There are 4 ways to turn a row about zero (a turn may also mirror it). The second row of each pair is the first, turned, with some noise. The first 40 pairs use one turn. New pairs use 3 turns, one after the other, and a turn may come again.
Some pairs, each with its turns in order after it:
[-0.17  0.41  0.95  0.23 -2.86 -0.39 -0.53  0.31  0.17]
[ 0.50 -0.35 -0.40  1.20 -2.29 -0.91  0.81  0.50 -0.61]	z_2

[ 0.78 -0.26  4.12 -1.01 -0.08 -2.13 -0.02 -1.29 -0.05]
[ 2.66 -0.35 -0.59 -2.17 -1.96  1.52  0.49 -1.52 -1.75]	z_212

[-2.67  0.15  0.63 -2.71 -3.14  0.00  1.62  0.02  0.95]
[-1.43  1.83 -1.80 -1.12 -3.51 -1.48 -1.25 -0.85  1.48]	z_986

[ 0.57  1.50 -1.00 -1.61 -0.41 -0.27  1.34  0.60  0.64]
[ 0.76  1.29  0.87  0.46  0.35  0.27 -0.37 -0.09  2.34]	z_387

[ 2.89  0.82 -2.25  0.65 -0.12 -0.07 -0.28 -1.65 -1.19]
[-0.56 -0.09 -2.74 -0.48  0.55  1.95  1.13 -2.08 -0.75]	z_2

[ 0.56  0.75 -0.40 -2.80 -0.54 -0.15  0.83  0.91 -1.12]
[ 0.55 -2.58 -1.18 -0.02  0.69  0.47 -0.06  1.80 -0.43]	z_2

[-1.71  0.20  1.62 -0.47  3.25  0.83 -0.08  2.66  3.20]
[-3.24 -0.25  2.08 -1.64 -0.58  0.71  0.44 -2.37 -3.22]	z_986

[ 4.45 -0.21 -3.20  2.97 -1.08  2.03 -1.80  0.39 -1.50]
[-2.07 -1.08 -3.66  3.09 -2.16 -2.57 -1.03  1.81  2.38]	z_212

[-0.15 -1.71  0.61  2.00  1.48 -0.35 -2.50  4.86 -0.21]
[ 2.87 -0.03  1.91 -1.13 -2.02 -0.21 -4.21 -2.16  0.56]	z_2

[-0.88  1.40  0.28 -0.05  0.00 -0.73 -0.10  0.07  1.69]
[-0.05  0.20  1.98  0.73  0.65  0.91 -0.89  0.02 -0.14]	z_387

[-0.75  1.00 -0.72 -0.97 -1.41 -4.60  0.46 -0.24 -0.04]
[ 2.20 -2.33  0.55  2.50  0.49  0.30  2.71 -0.43  1.20]	z_2

[-0.13  0.28  0.88  0.28  1.04  1.89  4.86  0.42 -0.90]
[-1.46 -0.44  1.15 -2.20  1.44 -2.33  1.43 -1.98  3.00]	z_986

[ 1.85 -2.79  2.08 -0.86  0.06  2.63  1.10  0.14  2.36]
[-0.39  3.40 -1.54 -0.78 -0.66  0.04 -1.94  3.27  1.14]	z_2

[-4.86 -2.99 -0.55 -0.10  0.59 -1.23  4.76 -0.17  2.17]
[ 2.08  0.18  3.95 -0.74  2.06 -1.34  4.58 -3.63 -1.03]	z_387

[-1.27 -1.29 -1.88  0.02  1.55  0.75  0.41 -4.86  2.86]
[ 1.74  4.56 -0.77 -0.13  2.51 -2.82  0.72  0.82 -1.42]	z_212

[-1.81  2.66  0.57 -0.16  2.55  0.40  0.64  0.72 -0.47]
[ 1.59  1.89  0.07  2.69  1.01  1.44 -0.56 -0.55 -1.37]	z_387

[-0.33 -1.25 -0.25 -1.69  0.86 -1.79 -2.12  1.33  1.34]
[-0.87  0.69  0.18  1.43 -1.75  2.62  0.31 -0.43 -1.65]	z_986

[-2.40 -1.76 -0.99  1.43  1.15  0.34  1.13  1.21 -0.25]
[ 1.09  0.61  2.05 -2.53  0.70 -1.75 -0.10 -0.54  0.57]	z_2

[ 2.47 -0.60  1.49 -2.34 -0.35 -1.42 -4.86 -3.15  0.32]
[-3.44 -2.50  0.10  2.13 -1.75 -2.71 -2.26  3.18  0.12]	z_387

[-0.20  0.19 -0.50 -0.14  4.08 -0.72  0.09  1.34 -4.86]
[-2.50  1.21  0.65 -2.37 -1.46  0.76 -1.55 -2.78  3.95]	z_212

[ 3.77 -0.67 -0.01 -0.24 -1.03  1.93  0.32 -3.49  0.18]
[ 1.33  0.24 -3.06  0.05 -1.62 -3.28  2.67  0.63  0.00]	z_212

[ 0.40  0.01 -1.73 -0.46  3.07 -3.17 -0.35 -2.77  0.43]
[ 2.84  4.12  0.01 -0.63 -0.62 -0.24 -1.67 -0.09  1.59]	z_212

[-0.02  2.10 -4.86 -0.84  1.74  0.78  0.72 -0.53  3.54]
[ 1.15  2.01  2.97  2.12  1.66 -3.59 -0.97  2.50  1.64]	z_212

[-3.53 -0.62 -1.66 -0.16  3.17 -1.57  1.06 -0.24 -0.30]
[-0.60 -0.96 -2.68 -1.57  0.19  1.42  3.02 -2.70 -1.04]	z_986

[-0.48  2.17  0.29  1.52  0.63 -0.16 -0.90  0.28  0.11]
[-0.50 -0.02  1.74  0.77 -0.50  0.69 -0.16 -1.33 -1.33]	z_2

[-0.01 -0.24  0.27  0.68  1.13  1.73  0.60 -4.86 -2.18]
[-2.48  0.48 -1.86  2.19 -0.47  0.19  3.92  1.72 -1.10]	z_387

[ 0.26 -2.32  0.19 -1.20 -0.17 -0.85  0.02  1.40 -0.59]
[-0.88  1.10  0.39  0.16 -0.81  2.22  0.69  0.37  1.30]	z_986

[ 0.08  0.81  1.78 -1.70  0.03 -1.14  2.71  0.84  1.96]
[-2.77 -0.19  1.01  0.64 -2.14 -1.75  0.78 -1.47  0.77]	z_986

[-0.14  1.18 -0.24  4.86  0.83  1.76 -0.79 -0.21  0.60]
[-1.77 -0.93 -1.96 -0.67  1.22 -2.26 -3.56  1.29 -0.74]	z_212

[ 3.18  2.23 -0.29 -0.44  2.62  0.71 -0.11  1.65 -1.49]
[ 2.14  0.04 -3.07  2.17 -0.28  1.43 -1.74  0.85  1.76]	z_387

[-1.78 -0.56  0.19  1.00 -0.08 -0.39 -0.33  0.88  2.71]
[ 0.02 -1.08  2.15 -1.04  1.80  0.59 -0.66 -1.18 -1.07]	z_387

[-1.12  4.50  4.01  0.68  1.69  2.32 -1.45 -2.65 -1.05]
[ 1.77 -2.83 -1.00 -3.74  2.09 -3.10 -1.59 -3.75 -0.44]	z_212

[ 0.82 -1.63 -0.13 -0.01  0.82 -0.68 -0.02 -3.09 -2.05]
[ 1.33  1.27 -1.30  0.96  1.55 -0.23  2.67  1.41  0.69]	z_986

[ 0.65  0.48 -0.42  0.93 -0.23  3.76  0.54 -1.83 -0.39]
[ 2.05  1.22  0.95 -1.78  2.02 -2.27 -0.73  0.04  0.11]	z_986

[ 1.15  3.69 -4.09  3.59 -0.42 -1.47 -0.44  4.86 -0.08]
[ 3.66 -2.20  2.35 -2.28 -2.38  3.96  0.89 -3.35 -3.14]	z_2

[ 0.84 -1.31 -0.69 -1.54  2.66  2.81  3.25  0.67  1.04]
[-0.14  1.63  3.10 -1.70  0.72 -0.66  2.20 -3.27  1.10]	z_986

[-0.34  1.24  2.36  0.15  1.35 -0.07 -1.97 -1.60 -3.16]
[-1.92 -0.64 -0.43  2.41  1.38 -1.76 -1.84 -2.18 -1.47]	z_2

[-0.07  1.24 -4.56 -1.15  0.63 -0.03  0.15  0.73  1.30]
[ 0.41  1.38  2.33  2.50  1.12 -1.25 -0.37  1.80  2.68]	z_212

[-0.28 -4.86 -0.65  0.75  3.71 -0.98 -4.48 -2.84  1.57]
[-1.03 -5.69 -0.56  1.09  2.44 -3.45  0.86  2.41 -3.32]	z_387

[-0.39 -0.21  0.29  0.79  1.23 -0.93  0.64  0.64  0.51]
[ 1.37 -0.91  0.47  0.44  0.18  0.59  0.31 -0.62 -0.69]	z_387

New pairs. What belongs after each?
[-1.21 -0.85 -0.81  1.88 -1.66  4.42  1.41  0.92  1.43]
[-3.83  1.26 -1.03  1.00 -2.68  2.60 -0.05  0.91 -0.96]	z_2 z_2 z_212

[-0.10  2.29  1.76  0.61 -0.63  2.63  4.00 -1.17  0.20]
[ 0.10  2.36 -0.78  2.06  2.61  2.74  1.78 -1.68 -1.13]	z_387 z_387 z_387

[-0.52  1.69 -0.37  0.94  1.58  0.87 -4.34  0.43  1.34]
[-1.98  0.37  2.86 -0.30  2.69 -1.01  2.02  1.85 -0.15]	z_986 z_212 z_387

[ 1.38 -2.18 -0.99  1.72 -1.54 -1.62  0.58  0.46  0.77]
[ 0.40 -0.65 -0.93  0.58 -1.02  1.46  3.06 -1.27  0.86]	z_212 z_2 z_212

[-1.19  0.60  0.34 -2.22  0.67  0.00  3.16  0.05  0.22]
[-0.59  2.11  0.72 -1.96 -1.05 -1.66 -0.42  1.69 -1.35]	z_387 z_387 z_2

[ 2.44 -4.78  2.90  3.50  0.39 -0.09 -0.04 -0.45  0.82]
[-0.37  0.35  2.79 -1.04 -4.34  0.68 -4.24  0.72 -1.83]	z_2 z_387 z_2

[-2.63 -0.04  1.43 -1.72  4.79  1.29 -0.44  0.19 -0.18]
[ 1.68  0.64 -2.23  1.60  3.04 -3.21  2.45 -0.50 -1.00]	z_387 z_2 z_986

[-0.19  4.86 -1.11 -2.00  2.76 -0.33 -4.54  0.98 -3.61]
[ 0.64 -4.15  0.09 -2.82  2.43  3.62 -1.93  2.87 -3.93]	z_2 z_986 z_2

[-0.79 -3.41  2.65 -1.36  2.64 -3.09 -1.25  0.05  0.09]
[-4.21  1.18 -0.92  0.82 -1.39  0.47 -0.11 -2.83 -2.61]	z_2 z_387 z_212

[ 0.18 -0.05  0.58 -1.23  0.60  0.01  4.05 -4.06  2.34]
[-0.30  1.75 -0.87  1.20  0.98  2.51  0.50  4.81 -2.10]	z_986 z_986 z_212

[ 1.61  0.54  0.32  3.88 -0.68 -0.29  0.30  4.86  1.31]
[ 0.38  5.08 -0.16  1.30  0.42  0.92 -3.18 -2.37 -0.36]	z_986 z_986 z_387

[-0.30  3.24 -0.80 -0.36  0.46  0.30  0.44 -0.92  0.65]
[ 0.80  1.43  0.94 -0.28  0.11 -2.36  0.13 -0.08 -2.09]	z_212 z_986 z_2

[ 1.20 -2.63  1.37 -1.93 -0.16 -3.19  0.90 -1.99 -0.18]
[ 0.03 -2.78 -3.02  0.75  2.00 -0.55 -0.09 -2.38  1.17]	z_2 z_387 z_387

[-1.97 -2.32 -0.87  1.53  3.60  2.51 -0.48 -2.97  0.42]
[ 2.18 -1.46  2.51  1.54  1.26 -1.62  1.86 -1.13  3.96]	z_387 z_387 z_986

[ 0.69  0.64 -0.32  0.27  0.22 -4.82 -0.46  4.86 -1.43]
[ 1.43 -1.54 -3.35 -1.72  2.39  2.34  3.66  1.48  2.12]	z_212 z_212 z_986

[-1.74 -1.85  2.12 -0.47 -1.37  4.86 -0.07  0.10  0.48]
[-1.87 -0.75  0.06  2.52  0.98  0.44  4.78 -1.47 -0.98]	z_212 z_2 z_986

[ 0.50 -0.82 -4.13 -1.76  2.43 -1.11 -0.13  0.22 -0.64]
[ 2.37 -2.61  1.31  2.12 -2.43  0.58 -0.57 -0.34  1.60]	z_986 z_986 z_387

[ 1.90  0.53  0.26 -0.92  1.13  1.09  0.15  1.27  2.92]
[-1.57  0.70 -0.17  0.92  2.18 -0.14 -0.37 -0.31  2.99]	z_387 z_986 z_986

[ 2.59  3.00 -0.40  0.51  0.52 -1.24 -0.45 -0.53  0.82]
[-2.24  2.85 -0.14  0.71  0.97  0.61 -1.74  1.17 -0.47]	z_387 z_986 z_986

[ 1.54 -1.26  2.04 -4.86 -0.45  0.35 -0.78  1.40  1.08]
[-0.24  4.22  1.41 -0.75  1.86  0.16 -2.81  1.93  0.53]	z_2 z_986 z_986

[ 2.81  3.94  1.83 -2.74 -1.00  1.22 -1.71  2.27 -1.69]
[ 1.87 -1.94 -0.99 -0.28  2.22 -0.14 -2.84 -2.52  4.58]	z_212 z_212 z_986

[-0.10  0.25 -1.10  0.73 -0.14 -1.46 -0.40 -0.47  0.64]
[-1.11  0.63  0.26 -0.59 -0.92 -0.62  0.83 -0.74 -0.58]	z_387 z_212 z_387

[ 1.42  4.86  1.78 -0.90  1.00 -1.27  1.86 -0.32  0.18]
[-4.04 -1.39  0.90 -3.00  0.07 -1.79 -1.30  1.11  0.49]	z_387 z_387 z_2

[ 0.12  0.76 -0.38  1.72  0.18 -0.32 -3.65 -0.21  0.16]
[ 0.81  1.85  0.50 -1.20  1.92 -0.42 -1.47 -1.25 -1.88]	z_387 z_986 z_986

[ 0.00  2.31 -4.86 -4.86  2.42  0.14  0.37  4.13 -4.08]
[ 4.95 -3.20  3.41 -1.06 -0.69 -3.24  3.81  4.14 -0.05]	z_2 z_387 z_387

[-1.69  0.05  1.71 -0.49 -1.89 -2.90  0.15 -3.88 -0.95]
[-3.62 -2.33 -0.82 -1.96  0.86 -1.93  1.31 -0.10  1.83]	z_986 z_986 z_387

[ 0.19  0.22  0.58 -0.10  1.22 -2.13 -1.31 -0.45  0.08]
[-0.01 -0.90 -0.78  0.23 -1.48  0.22 -2.12 -0.34  0.32]	z_212 z_986 z_212

[-0.64 -3.49 -3.26 -1.48  0.93 -2.00  0.86 -2.21 -1.50]
[-0.88  2.28  0.50 -2.29 -3.05 -0.68 -1.83  1.50 -3.29]	z_2 z_387 z_212

[-0.42 -0.47  0.76  0.13 -1.72  1.87 -0.95 -4.86 -0.65]
[1.10 2.91 0.99 2.62 2.46 0.09 2.87 0.03 0.63]	z_387 z_986 z_212

[-3.62 -0.21  0.61  1.73  4.66 -2.10  1.36  1.84 -0.07]
[ 0.00 -0.64 -2.77  0.03  2.86  1.57 -4.94 -1.90  1.34]	z_212 z_387 z_212

[ 0.24  0.22  0.13  0.11 -1.43  1.04 -2.27  1.27 -0.60]
[ 0.52  0.29 -0.70 -0.42  0.79 -1.02 -1.25  1.77 -1.45]	z_986 z_387 z_387

[-0.71 -4.11  0.71 -0.84  0.43  0.29  1.89 -0.96 -2.70]
[ 1.39 -1.98  0.75  1.93 -2.96 -0.19 -1.51 -3.13 -0.40]	z_986 z_212 z_387

[-1.51  4.86  0.22  0.69  0.29 -0.07 -4.64  2.04 -1.18]
[-3.93  0.61  3.51  1.52 -2.06  1.87  3.82 -0.07  1.02]	z_212 z_2 z_2

[-2.61  1.02 -0.99  3.38  2.46  0.27 -0.82  0.58 -0.19]
[ 1.57  2.15 -2.01  1.57  2.31  2.48  0.58 -1.05 -1.06]	z_387 z_2 z_986

[ 0.66  1.34  1.08  0.89  2.91  0.93  1.74 -0.37 -1.98]
[-1.08  2.03  0.73  2.65 -1.24  0.07 -2.30  0.55  0.60]	z_986 z_212 z_387

[-1.51 -1.08  0.61  1.56  0.42  1.29  1.00 -1.10  0.51]
[ 0.20 -0.31 -0.31  0.67 -1.06 -1.08  1.74 -2.09 -0.29]	z_387 z_986 z_986

[ 0.44 -1.15 -0.05 -0.27  1.18 -0.23 -0.82  1.27  1.07]
[ 0.00 -0.06  0.27 -0.04 -0.79  1.81  1.15  0.43  0.88]	z_387 z_387 z_986

